The groups are shells around one centre, one inside the other: the same stretched ball of 5 dimensions in 7 sizes.
Known rows, each followed by its group:
[ 17 -23  21 -16 -19  28  23  27  47  15  -3 -32 -16  -4   5]
vos
[ 19 -64   0 -43 -59  -8  55  15  44  19 -43 -37 -11   5  -2]
poz
[-32   9 -11   0  36  30 -14   7  41  -9 -37  -3 -33  24  67]
Til
[-19 -40 -34 -17  -2   4  11  25  57 -19 -60 -17 -19  23  64]
poz
[ -6 -20  39 -30 -22  20  36 -13  26  37 -28 -27  -9  12 -10]
poz
[ 19 -33  -8 -16 -47  -2  38  24  50 -11 -27 -29 -15  -8   8]
Til
[-26  26 -13  17  35  32 -19  16  47 -29 -23  -2 -32  12  65]
vos
[  5 -26  27 -21 -16  28  26  15  42  23 -14 -31  -9   5   3]
visi
[-15  22  26   1  43  57 -18  13  37  18   3 -11 -36  13  41]
vos
[ -3 -51   8 -39 -40  -1  46   0  38  22 -53 -31  -6  16   5]
zod
[-33   1 -14   2  50  41 -25  25  52 -10 -31  -6 -31  27  81]
Kiz
[ -1 -12 -15 -12  -5  13  10  18  43  -6 -30 -14 -36   8  42]
zod
[-11 -27  -2 -14  17  33   0  31  54   5 -26 -22 -21  18  51]
vos
[  5 -22   4 -22 -47  -7  44  -5  33   1 -41 -23 -15   1  -2]
poz
[  9 -45 -19 -28 -57 -19  48  10  44 -10 -54 -27 -14   3  12]
poz
[ 21 -49  10 -28 -58  -1  51  20  48   7 -28 -39  -2  -6 -11]
Kiz
[  2 -10  18 -22 -16  18  25  -1  30  21 -22 -20 -27   7   9]
visi
[-26  -9 -16  -2  36  34 -15  27  54 -11 -34 -10 -28  23  73]
zod
[ 12   0  38  -8 -31  23  33   3  34  12  -2 -29  -8 -11 -20]
Kiz
[  3 -17  34 -31 -36  10  43 -17  22  33 -29 -26 -15   6 -17]
vos
[ 23 -24  28 -24 -62   2  55   1  33  15 -16 -35  -6 -12 -32]
zod
[  2 -31  21 -30 -13  24  25  10  38  31 -23 -28 -19  12  11]
defi
[-20   0 -13  -4  10  17   2   8  42 -13 -39  -9 -28  16  51]
visi
[  0   4  36 -12   6  41  10   6  32  27   0 -21 -25   5   9]
defi
[ 13 -18  11 -16 -18  21  22  20  43  10 -12 -26 -24  -1  13]
visi
[-17 -26 -16 -23  -3   7  15   5  40   2 -54 -14 -28  23  47]
zod
[ 19 -46   6 -30 -44   4  42  21  46  13 -27 -34 -14   0   1]
zod
[-21   6   2  -3  40  43 -16  17  43   5 -19  -9 -36  20  60]
defi
[-26   0  16 -14  24  35   1  -3  33  19 -31 -12 -25  24  39]
Kiz
[-17  11 -19   4  13  17  -3  10  42 -23 -33  -5 -36  11  55]
Til
[  0  12  20   6   2  35   6  19  45  -6   1 -20 -17  -5  17]
Til
[  7  26   8  12   9  35  -4  22  42 -12   8 -12 -37  -9  28]
vos
[ 14  -9  19 -21 -38   7  38  -4  28  15 -19 -23 -25  -4  -9]
Kiz
[ -2 -40 -24 -27 -36 -13  35   8  43  -9 -59 -20 -22  12  31]
Kiz
[ 12 -39  18 -29 -54   0  51   4  39  14 -32 -35  -2  -1 -15]
visi
[ -2 -21  25 -17  -7  30  20  14  43  18 -17 -28 -10   8  11]
visi
[ 12 -28  35 -28 -22  28  31  12  38  35 -10 -33 -13   3  -6]
Til
[ 27 -30  21 -26 -56   5  49  12  38  16 -14 -35 -12 -11 -22]
defi
[ 17  14  39   0 -23  30  24   8  35   8  13 -26 -16 -16 -17]
poz
[ -8 -23 -27  -8 -17  -1  18  19  51 -26 -48 -16 -20   9  45]
Til
[ 19 -15  16 -18 -33  14  32  12  37  12 -11 -27 -24  -7  -2]
defi
[  6  12  43  -7  -4  40  15   3  31  23   7 -23 -20  -4  -5]
defi

New rows, each followed by its group:
[ -3 -10  -7  -9  17  31  -4  28  48   2 -17 -15 -37  12  51]
vos
[ 20 -27  13 -23 -31  15  32  19  42  15 -12 -30 -23  -4   2]
Kiz
[  7 -45  29 -38 -35  15  43   5  37  35 -29 -36  -6   9  -8]
defi
[  5 -53 -16 -35 -54 -18  50   7  43  -1 -60 -28 -12   9  13]
Kiz
[  1  35  23  10  15  42  -4   9  34   0  11 -11 -36  -6  20]
poz
[ -3 -13  -4 -12 -26   3  27   4  40  -9 -37 -19 -17   4  18]
defi
[-15 -20  19 -25  -2  23  20  -3  33  25 -36 -21 -16  20  20]
defi
[-31   1   8  -2  45  47 -17  16  46   6 -24 -11 -23  25  60]
vos
[-13 -14  -7  -2  19  33  -5  32  57 -10 -23 -18 -20  13  54]
Kiz
[ -9  -5  -7  -7  18  29  -4  21  46  -1 -22 -13 -36  13  52]
visi
[ 10 -12  33 -16  -9  36  20  16  39  25   0 -29 -18   0   1]
zod
[-11  -1 -27  10   8  17  -4  31  58 -38 -29 -12 -25   5  59]
vos
[ 22 -26  -3 -17 -51  -3  41  18  44  -7 -24 -28 -19 -10   0]
Til
[ -5 -65   5 -45 -36   1  45   5  42  27 -58 -33  -4  22  12]
vos
[-26 -20 -22 -10  24  23  -6  21  52  -9 -46 -11 -27  26  70]
defi
[-10 -28  -6 -21   7  23   8  20  46  10 -35 -19 -28  20  47]
defi
[  4  13   9   8 -14  21  14  16  44 -19  -6 -18 -18 -10  13]
vos
[-10 -48 -19 -29 -20  -1  27  15  48  -1 -59 -23 -16  20  40]
defi
[  9  11  16  -2  -9  27  13  12  37   2  -1 -18 -30  -6  11]
visi
[  9  25  32   8  -6  36  11  11  37   0  13 -20 -21 -14  -1]
poz
[ 16  -6  33  -9 -14  36  19  22  43  16   9 -30 -17  -8  -3]
poz
[-11 -34  -1 -25   2  21  14  16  45  15 -39 -22 -22  21  40]
visi
[ -7 -29 -18 -22 -23  -3  27   6  41  -6 -53 -17 -24  14  34]
defi
[ 12 -28  42 -33 -46  13  50  -7  28  37 -20 -35  -5   0 -30]
defi
[ -3 -38  22 -31 -23  16  34   4  39  26 -35 -31  -6  14   5]
visi
[-27 -12  -7 -12  24  27  -4  11  44   1 -42 -11 -26  26  59]
visi
[-25  19   4   4  42  43 -19  11  40  -2 -17  -5 -36  18  58]
visi
[-15   8   4  -6  20  31  -3   6  36   5 -22  -9 -36  14  44]
visi
[-16 -28 -13 -23   0  12  13   9  42   6 -49 -16 -28  23  47]
visi
[-21  43   2  18  50  48 -29  13  39 -13  -3   1 -45   9  61]
vos
[-27  13 -12   8  48  43 -26  24  50 -14 -22  -4 -36  20  76]
defi
[ 25 -24  28 -25 -60   3  53   3  34  16 -14 -35  -9 -13 -31]
defi
[ 21 -32   0 -25 -66 -14  54   5  38  -2 -34 -30 -15  -9 -12]
poz
[-14 -13 -28  -7   1   7   6  17  48 -21 -45 -10 -31  14  57]
visi
[ -8 -25 -19 -19 -18   0  22   8  42  -8 -50 -16 -26  14  38]
visi
[-23  -3 -10   2  31  34 -12  24  52 -13 -28 -11 -24  18  63]
defi
[-11  38   7  16  31  41 -17  13  38 -12   0  -4 -40   2  44]
Kiz
[  4 -28  33 -27 -15  29  28   9  38  33 -16 -31 -11   8   0]
defi
[ -3 -20  31 -24  -4  33  20   6  36  32 -17 -27 -16  12   9]
visi
[ -8  13  -8   2  12  23  -3  12  40 -13 -20  -7 -39   6  46]
defi
[-13  15  19   4  41  56 -18  23  45   9   3 -13 -31  11  46]
poz
[ -2 -34  -3 -20 -31   3  33  12  46  -3 -42 -26  -8   7  17]
visi
[ 11 -35 -13 -24 -28   3  28  21  46   1 -35 -24 -28   5  27]
Kiz
[  7  17  44  -9 -12  33  22  -7  24  25   4 -21 -24  -5 -13]
poz
[-27  11  15  -1  27  37  -5   1  37   4 -25 -10 -20  18  40]
vos
[-31  33 -18  20  51  38 -31  17  46 -29 -22   4 -41  16  80]
vos
[ 23 -27   9 -21 -45   5  39  16  42   6 -17 -30 -19  -8  -4]
defi
[ -3 -33 -17 -28 -26  -5  29   5  38   2 -52 -18 -29  14  32]
poz
[ 14 -56  -1 -39 -57 -11  54   8  41  14 -47 -33 -12   5  -1]
defi
[ 33 -27  41 -28 -69   6  61   2  32  26  -5 -40  -5 -18 -48]
poz
[-27   2   8  -5  36  42 -12  12  42   7 -25 -11 -26  23  54]
defi
[-34  32   4  11  61  52 -32  10  39  -3 -15   1 -41  22  71]
vos
